All rows are made from the same 14 directions, up to rounding. Whole rows:
(in the rows, 128 means zero)
[[136 109 109 112 113 144  76 157 170 198 126 140  74 104  90  97 120 159
  156  98 124 149 146 173 134 165]
 [100 127 118 120 105 184 153 125 116 123 155 109 111 183 165 205  65 133
  162 163 103 145 182 111 124 112]
 [162 115 133 111 117 124 191 100 140 149 156 122  93 122 143 175 106 150
  129 154 119 149 213 117 144  95]
 [135 118 123 132 106  92 141 130 125 100 120 185 166 113 202  77  66 101
  130 145 143 127 122  43 122 137]
 [107 108 102 158 147 107 148 151 158 122 159  96 135 193 119 145 125  60
  118  90 129 114  90  99  95 172]
 [ 69  91  73 161 143 169  98 132 131  97 115  98 176 109 122  99 180  57
  154 133 142 165  64 127 107 177]
 [113 158 125 127 133 162  63 141 141 130  97  84 154 169 111 175 108 145
  113  87 110 144  55 147 126 117]
 [179 135 117 125 130 117  62 167 129 128  76 157 135  75  72  97 177 152
  115 123 148 131  98 144 137 136]
 [102 105 131 172 151 139 221 116 113 104 165  66 109 102 115 159 173  73
  129 138 102 117 179 147 127 111]
 [ 94 120 130 131 144 142 171 105 142 109 103 122 185 188 120 172 155  84
  128 196 153 164 100 125 100 141]
 [138 144  97 123 147 141 142 111  95 121 126 121 101 135 125 133 127  71
  152 127 133  73 183 121  94 117]
 [109 132 118 134 135 128  59 141 138 156 109 138 109 202  72 161 132 138
  123 146 159 118  84 141 114 191]
 [129 134 130 155 106 152  63 203 112 129 115 133 105  62 117 102 103 147
  150  98  92 117 127 137 160 146]
 [101  81  99 147 133 151 102 105 122 141 113 104 111  97 137 114 123 155
  131 123 118 161 108 122 105 147]
 [154 116 145 158 108  92 131 129 132 100 166  97 113 112 136 163 121 203
   62  97 112 144 103 102 175  89]
 [100 104 130 154 120 144 159 149  88  97 155 131  99  94 134  88 150 134
  146 135 109 102 156 144 116 123]
 [ 80 160 161 125 129 141 139 164 134 146 131 139 114 176 112  90 110 101
  151 100 111  76 120 188 101 136]
 [113 153 151 151 107 114  94 140 148 145 128 123 117 116 136 130  72 130
  113 101 117 120 110 125 175 133]]

Rows cut short, each followed by the rest of it:
[131  84 153 152 153  76 215 131 113 110 154 147 127 136 112 117 190 117
 111 176 142 114 144 110]  [103 162]
[147 145 117 114 132  96  85  68 102 139 135 149  89 139 119 126 138 156
 107 140 173  88 140 118]  [140 131]
[144  98 128 155 128  96 140 139 113  92 111 152 140 127 112 131 157 149
  95 173 151 134 104  91]  [114 141]
[ 70 112 152 138 149 139 110  98 109 131 115 116 171  87 158  83 154 133
 139 133 118 155  69 139]  [135 164]
[160  98 103 177 128  95 132 133  58  55 123 137  86  99 112 113 159 170
  76 138 140  71 130  84]  [92 96]
[115 127 106 172 153 105 149  95 107  81  90 110 179 129 168 144  98  39
 107 145 141 110  97  44]  [ 99 134]
[221 171 122 107 118 136 110 175 121 120 117 120 123  56 123 152 113 131
 133  83  94 116 185 118]  [170  68]
[158 125 134  92 149 122  70 160 107 137 136 149 176 164 147 157 138 161
 149 131 123 150  84  76]  [130 197]
[124 112 170 133 130  96 189 171 168 148 137 140 136 164 125 116 110 130
 116 112 106 133 113 134]  [103 143]
[134 150 156  93 180  81 103  57  90 166 121 142 119 148 124  92 166 150
 113 111 153  71 105 142]  [103 154]
[127  82 105 117 153 168 110 156  71 114 120 123 124 145 133 128 152 184
 154 127  97 132 110 114]  [ 51 152]
[179 137  88  89 116 113 106 154 205 165 120 154 127 152  83 109 139  97
 131  95 164 146 128 148]  [123 132]
[100  65 111 176 149 119 145 106  80  98 104 125 119  98 137 100 150 141
 113 162 131 124 107  91]  [ 73 154]
[ 69 100 120 163 128 175 127 110 139 134 129  72 111 113  94 156 162 138
 128 145 118 171 113 183]  [140 132]
[109 127 156 132 124 152 106 183 120 146  92 149 133 157 122 146  86 155
 150 151 101 134 111 130]  [106 164]
[137 146 110 101 172 149  74 127  79 139  91 130 138 180 115 155 135 117
 155 131 130  90 111 113]  [ 69 168]
[129 128 122 132 123 105 143 114  99 136 175 143  60  92 149  64 115 119
 142  92 124  59 190 130]  [129 123]
[130  91 101 107 109 157 167 174 118  96 233 129 118 175 141 160 170 139
 171 145 119 150 175 115]  [137 150]
[142 132 122 140 153 134  61 155  87 110 142  94 121 127  87 154 190 166
 114  95 117 108  83 138]  [139 152]
[169 144 125  93 127 150 120 115 115 146 143 106 104  71 145 129 125 163
 144  87  96 132 180 147]  [153  79]
[ 83 159 222  98 157 126 156 122 105 156 161 130 164 117 151  91 170 143
 157 122  95 117 114 190]  [163 153]
[178 106 116 160 126 106 140 157 158 117  95  98 143  63 133 134 100 130
  88  81  97 159 110  86]  [128  94]
[165 144 150  91 116 125 137 136 102  90 129 165 168 111 155 108 150 176
 124 142 128 137 126 121]  [139  83]
[ 86  96 151 163 123 110 168 110 100 112 132 153 117 145 146 131 116 139
 120 199 140 121 136  98]  [116 158]
[172 141  69 134 142 103  99 145 132  85 129 118 168 170 134 162 122  52
 112  97 153 107  93  46]  [111 140]
[195 136  94 127 103 126  70 144 125 129  75 146  95 117 119 162  61 176
 103 123 131 124 144  83]  [118  93]
[111 118 168 138 127 127 123  90 155 173 101 102 139  59 149 130 102 167
 114 127 104 188 113 142]  [176 126]
[149  78  77 120 165 136 150  90 165 167  66 111 136 120  94 139 157  92
 132 152 150 179 133 123]  [ 59 149]
[122  89 135 147 125  86 159 160 167 158 116 167 130 135 145  86  79  99
 133 131 128 135 120  86]  [ 96 186]
[101 122 135 142 163 135 157 124 113 112 197  55 129 159 116 166 192 113
 122  85 101 116 109 152]  [133 137]
[140 158 163  94 178 133  82  75 102 187  77 100 136 107 132 144 121 167
 127 100 103 123 108 149]  [120 131]
[140 109 112 142 165 142 128 165 135 152 108  76 104 158  81 167 134 127
 122  78  90 118 111 143]  [ 66 142]
[118 144 142  67 151 174 113 122  73 125 109 162 192 126 184 103 137 127
 197 159 113 137 130 119]  [102 147]
[ 98 143 183 173 136  84 114 196 112 124 168 143 132 152 117 129 128 100
 129 123 116  78  95 110]  [169 215]
[139 144 106 138  97 154 136 123 156 126  96 116  83  83  85 113 123 129
 112 116 133 125 168 190]  [134  46]
[124 185 172 122 116 121 147 180 167 122 141 135 162 141 101 118 144  80
 130 105 123 112 116 181]  [174 110]
[136 147 119 145  93 136 140  94 121  74 131 112 122 126 128 179 122 154
  84 160 147 138 142 124]  [167  46]
[188 123  92 119 116 129 126 153 158 154 108 124  84 136 108 162  77 135
 121 100 118 127 173 110]  [101 101]
[ 78 142 101 147 138 183  74  95 116 139 103  81 155  68 166 135  95  58
 173 120 110 150 123 117]  [160 153]
[134 152 145 131 125 178 107 145  90 135  90 115 110  55 123 142 111 145
 158 139  88 123 177 158]  [151  99]
[ 62 127 140 158 104 166 119 128 143 149 125 112 114  84 144 108  87 110
 156 133 106 148 138 161]  [165 138]
[137 131  99 139 139  90 144  98 116  95 161 126 119 129 128  93 164  80
 107 104 161  80 129 110]  [120 118]
[145  87 125  99 120 152 120 177 141 141 153 138 155  88 153 104 147 169
 168 115  96 195 125 122]  [139 158]
[123 144 142 112 180 124 127  92 152 213 107  78 101 158 107 153 103 102
 132  71 103 106 130 161]  [ 92 151]
[169 137  99 122 144 140  75  90  81 130  69 127  91 125  91 173 134 172
 109 158 149 105 146 120]  [ 99 106]
[127 124  88 115  97 164 118 142 141 110 140 136  96 190  87 156 143 154
 129 150 153 135 141 161]  [108  99]
[118 150 136 108 136 139 158  82 131 127 131 118 124 144  97 135 182 122
 121 151 153 123 146 188]  [131  89]
[ 99  65  88 145 114 185 133 108 139 127 112  92 103 146 102 185 141 186
 123 179 127 203 127 145]  [ 96 119]
[155 136 156 143 124  62 131  83 114  98 128 155 151 102 136 134 155 153
  72 174 172 129 110  86]  [181 121]
[105 127 127 152  92 128 109 143  87 104 179 168  75 116 123 112 138 140
 149 178 152  89 178 127]  [176 156]
[ 92 103 108 117 130 162 140 114 157 131 167  91 153 107 136 107 181 109
 153 109 122 183 112 166]  [145 134]
[124 144 114 116 117 116 142  76 126 141  72 172  84 158 129  82  71 125
 113 143 163  75 155 139]  [61 79]
[ 82 155 123 113 135 156 135  90 119 148 100 137 130 114 166  70  84  61
 172 119 126  95 153 148]  [ 99 119]
[154 145 130  89 131 140 103 176 120 140 102 184 180 112 160 103 105  88
 190 146 123 135 142  92]  [126 173]
[128 169 128 118 131 187  88 164 131 147  95  94 125 146  95 187 106 121
 153 110  95 128 134 170]  [130 113]
[135 124 121 111 106 144  87 116 111 119 101 141 113 135 146 111  93 223
 104 112 121 136  98 130]  [100  79]
[128 128  98 135 141 151 141  93  92  91 101 102 130 184 136 197 107 124
 112 159 133 116 131  91]  [75 93]
[126 117  70 124 105 149  94 144 149 100 175 139 143 125 104 127 196  81
 158 157 176 161 133 130]  [175 163]
[117 113 164 145 130 116 205 146  97  99 129 154 126 117 133  99 146 130
 130 166 116 102 157 134]  [101 115]
[175 134 151 102 156  78 142  88 131 149 188  90 145 115 179 162 124 148
 105  70 105 138 130  78]  [173 128]
[ 94  92 130 108  94 145 150  94 144 159 168 143  76 181 150 142  90 205
 135 161 133 161 160 144]  [120 125]
[114  61 105 131 101 124 121 117 144 118 126 149 115 168 134 116 122 225
  93 150 147 182  77 111]  [ 84 128]
[126 118 110 167 137 169 141 189 121 100  89  80 132 140 107 180 101 106
 126 109  80 128 116 119]  [ 79 109]
[137 125 154 118 149 145 115 180  63 141 178 126 102  74 151 106 145 146
 187  96  69  89 177 128]  [146 173]
[158 110 146 118 139 109 206 105 199 174 110 103 150  78 128 135 128 101
 117 121 113 191 158 141]  [140 104]
[105  84 155 177 119 115 135 157 124 113 129 114 129 113 136 137 115 184
  97 133  99 158  82 105]  [133 148]
[116 104  84 117 122 132 125 100 180 161 152  95  71 209  94 141 120 158
 100  79 143 135 110 165]  [ 80 110]
[136 114 112  99 139 129 165  97 144 126 142 108 153 123 171  98 128 123
 127  82 114 149 120 121]  [96 90]
[111 124 146 129 155 141 107 101 148 189 126  77 139 130 137 201 101 123
 142 129 102 174 122 117]  [161 181]
[ 78 112  74 109 118 189 103 123 167 115 120 112 179 108 140  55 164  84
 165  96 138 185  74 174]  [108 119]
[123 164 139 121 147  89  86  77  89 125 124 156 112 125 107  75 174 127
 108 126 175  58 109 151]  [136 136]
[126 140 157 101 114  87  89 139 143 180 184 185  84 185 103 115 136 163
 139 143 165 100 139 147]  [169 202]
[172  86  86 124 115 141 154 143  87  89 139 151 101 105 141 131 139 159
 141 162 128 130 189  84]  [ 95 106]
[131  95 136 102 112 115 187 144 142 118 177 165 134 176 147 115 143 155
 137 153 136 149 143 119]  [109 134]
[152 138 122  97 144 125 128 105 126 167 111 138 118 116 153 113  92 113
 151 109 120 114 164 114]  [106 128]
[129  97 160 126 152 134 187 110  99 142  98 136  95  98  80 111 198 180
 123 179 124 126 166 191]  [ 85 110]
[116 175 185 113 125 121 114 171 164 173 122 148 133 154  91 124 123 120
 140 117 122 114 116 189]  [162 153]
[145 119 104 123 132 131 122 178 121  81 170 116 161 160 131 136 166 120
 129  93 119 130  91 103]  [118 135]
[109 118 157 127 108 147 128 160 126 119 164 120 138 164 144 175 114 189
 129 142 101 164 111 125]  [155 136]
[144 135  74 117 117 150 124 169 130  99  88 162 139 158 130  94  94  71
 152 118 139  99 133 106]  [ 57 109]
[ 89 121 124 127  75 153  91 172 151 129 120 189 145  93 166  48  78 122
 173 143 132 157 117 128]  [152 154]
[133 146 103  92 153 114 135  38 142 169 150  83  80 199 142 144  93 134
 102  56 134  89 136 139]  [81 84]
[166 138 142 117 157  90 140 126 124 176 132 116  82 124 139 113  81 132
 120  53  94  72 157 114]  [ 96 125]
[159 155 156 107 136 115 130 117 117  90 137 102 170 129 136 140 165 186
  80  85 113 135  75 141]  [143  59]
[ 64  97  77 167  94 142 152  85 147 105 148 116  70 161 121 100 111 110
 109 136 161 115 134 150]  [96 98]
[115 131  96 108 106 163  74 174  84  64 131 158 154 152 169  58 116 165
 143  82 116 102  67 115]  [ 76 100]
[143 123 129 143 136 152 147 164  91  78  96 123 174  89 143 142 140 113
 138 151 101 140 127  98]  [114 111]
[130  69 122 126 130 123 153 123  88 116 192 132  91 105 149 103 172 193
 137 134 116 133 156 115]  [119 145]
[145 136 132 153  99  73 138 135 175 139 160 146  95 171 102 168  98 109
  93 146 166 116 147 102]  [176 147]
[177 115 143  91 173  97 188 108 130 163 111 147 141 124 112 125 176 109
 138 152 137 128 168 126]  [ 89 145]
